The groups are shells around one centre, one inside the other: the same stretched ball of 7 dimensions in 7 sizes.
In the rows, 128 means zero.
Some rows, each with its group after it:
[109 136 143 135 124 116 108 167 103]
(2)
[109 138 160 123 139 122 115 151  78]
(3)
[130 123 152 109 117 146 128 155  94]
(3)
[143 159 159 181 106 129  99 144  99]
(4)
[127 157 168 180 125 114 113 173  84]
(1)
[145 151 211 190 125 170  70 165  87]
(6)
[106 156 162 160 137 107  93 151  84]
(0)
[127 120 152 131 104 141  63 105 122]
(4)
[139 122 163 142 111 174  80 127 125]
(0)
[ 86 151 168  94 147 131  87 193  60]
(5)
[111 180 175 159 133 115  76 165  61]
(4)
[108 156 130 120 124  85 127 134  72]
(4)
[148 138 193 175 119 169  76 120 101]
(1)
[114 143 145 163 118  94  87 121 105]
(0)
[126 128 185 155 122 176  61 174 117]
(6)
[132 146 138 152 110 117 110 114 104]
(3)
[132 150 181 203 120 149  46 122 120]
(2)
[132 140 180 192 108 153  24 118 131]
(6)
[110 135 182 146 130 130  69 164  91]
(3)
[143 124 159 146 108 154 112 154 114]
(0)
[146 138 190 180 116 170  75 145 109]
(3)
[102 157 171 139 146 142  68 139  84]
(5)
[138 142 170 200 110 133  60 111 124]
(3)
[120 130 145 132 109 127  67  99 115]
(2)
[118 152 143 164 117  96  92 116 100]
(0)
[117 142 205 197 143 149  54 162 103]
(5)
[139 124 178 195 108 172  44 140 148]
(6)
[120 148 160 196 114  95  56 102 114]
(5)
[113 123 178 112 136 133  99 142  77]
(4)
[138 164 161 166 113 151  84 142  97]
(6)
[118 164 166 170 119 119  58 136  92]
(3)
[102 162 147 124 130 123  87 157  82]
(0)
[131  99 119 129  97 118 114 101 144]
(5)
[139 155 176 170 109 150  74 162  97]
(2)
[ 91 132 173 109 141 133  64 164  86]
(1)
[ 81 127 138  74 143 104 116 163  76]
(5)
[113 150 192 184 131 137  45 169 100]
(2)
[142 111 142 143  98 112 124 114 117]
(1)
[122 118 177 109 126 175  88 169  99]
(6)
[132 142 134 126 105 124 122 141  97]
(2)
[ 88 146 168 157 146 113  65 172  98]
(5)
[127 125 187 177 118 116  70 136 103]
(1)
[129 159 156 191 116 131  70 121 115]
(2)
[135 131 153 171 111 117  86  79 117]
(5)
[114 164 187 199 134 130  63 189  95]
(5)
[120 151 158 145 132 130 101 122  87]
(4)
[ 88 132 149 114 145 110 104 163  90]
(6)
[128 161 171 193 117 150  51 150 116]
(4)
[137 153 173 196 114 130  58  96 109]
(1)
[122 137 175 112 126 165  88 167  83]
(2)
[114 156 185 190 129 127  52 162  99]
(0)
[131  97 164 127 120 155 107 128 122]
(4)
[136 132 177 172 124 141  94 126 105]
(0)
[116 133 140 139 117 145  85 147 126]
(2)
[127 137 148  97 106 120 104 126  77]
(1)
[116 139 198 192 139 137  66 173 102]
(1)
[122 132 185 138 130 157  90 180  90]
(3)
[125 124 141 149 121 149  91 100 135]
(1)
[142 134 161 144 105 174  80 145 118]
(6)
[131 111 194 151 125 162  71 134 110]
(4)
[117 155 137 130 116 112 117 168  85]
(6)
[108 145 155 145 123 125  58 119 106]
(3)
[119 156 153 127 116 125  80 123  82]
(0)

New rows. What belongs after each?
[139 121 159 157 104 107 100  97 105]
(5)
[107 168 166 139 131 107  80 151  63]
(0)
[146 155 172 186 112 171  79 152 114]
(5)
[124 120 156  95 127 143 132 139  83]
(2)
[103 156 127 121 124  94 109 137  84]
(0)
[130 150 162 218 108 110  59 128 128]
(1)
[126 114 125 139 113 142  98  88 146]
(5)
[101 153 137 104 139 102 139 159  64]
(6)
[107 147 150 155 128 132  63 128 116]
(0)
[ 90 136 167 120 147 131  72 152  91]
(6)
[123 130 170 146 114 135  58 120 107]
(3)
[132 162 156 154 107 118  97 153  82]
(4)
[130 111 141 128 108 155 100 137 134]
(2)
[118 112 130 116 116 142 107 130 131]
(2)
[147 135 148 138 109 152 122 111 104]
(1)
[114 141 172 105 123 145  70 142  77]
(6)
[147 105 165 159 103 156 103 149 133]
(6)
[105 140 143  75 132 129 108 121  69]
(5)
[157 139 186 183 104 156  79 120 105]
(2)
[131 116 152 137 110 122 102 106 111]
(3)
[117 146 170 137 127 130 103 186  78]
(0)
[113 162 168 109 128 135  97 179  56]
(6)
[ 95 140 173 136 136 141  44 164 102]
(1)
[125 121 154 166 113 137  84 150 134]
(2)
[117 115 149 128 119 145  75 110 127]
(0)
[136 100 144  92 100 138 116 117 108]
(5)
[135 143 187 162 128 155 102 169  87]
(0)
[146 131 157 135 112 147 130 134  94]
(2)
[115 126 172 128 129 157  84 174 102]
(0)
[137 146 169 145 121 158  96 131  91]
(2)
[100 136 167 114 128 100  87 163  70]
(5)
[117 111 142 124 115 126 104 145 121]
(2)
[140 153 173 204 119 153  78 144 118]
(6)
[121 141 149 144 118 138  99 161 108]
(3)
[151 140 172 174 107 130 105 124  95]
(2)
[147 127 156 206 108 139  87 100 144]
(5)
[144 142 209 185 118 159  51 133  93]
(6)
[117 121 127 105 118 117 119 105 106]
(0)
[140 140 146 135 104 101 137 135  78]
(5)
[102 132 136 118 130 118  94 116 106]
(0)
[127 149 137 133 106 131  91 127 103]
(0)
[101 148 203 145 152 143  62 172  69]
(5)
[141 137 183 174 105 143  54 122 108]
(0)
[141 156 168 181 115 140  89 131  98]
(0)
[110 150 172 112 142 129 111 153  56]
(4)
[144 116 171 146 105 162  75 111 120]
(0)
[129 156 194 176 130 159  63 157  90]
(0)
[118 128 162 171 121 138  69 148 129]
(3)
[113 150 129 145 123 103 116 129 100]
(2)
[107 135 159 120 139 112 120 145  76]
(2)
[132 137 198 175 115 150  45 153 103]
(2)
[127 134 201 154 127 171  68 194  95]
(1)
[127 111 160 137 114 169  71 128 136]
(2)
[108 171 170 169 142 120  83 147  77]
(1)
[106 125 139  69 123 131 119 159  82]
(6)
[101 152 160 119 132 123  67 132  79]
(2)
[107 178 136 141 126 103 106 162  73]
(5)
[143 134 201 201 119 173  42 124 124]
(6)
[153 140 169 200  96 135  68 108 123]
(2)
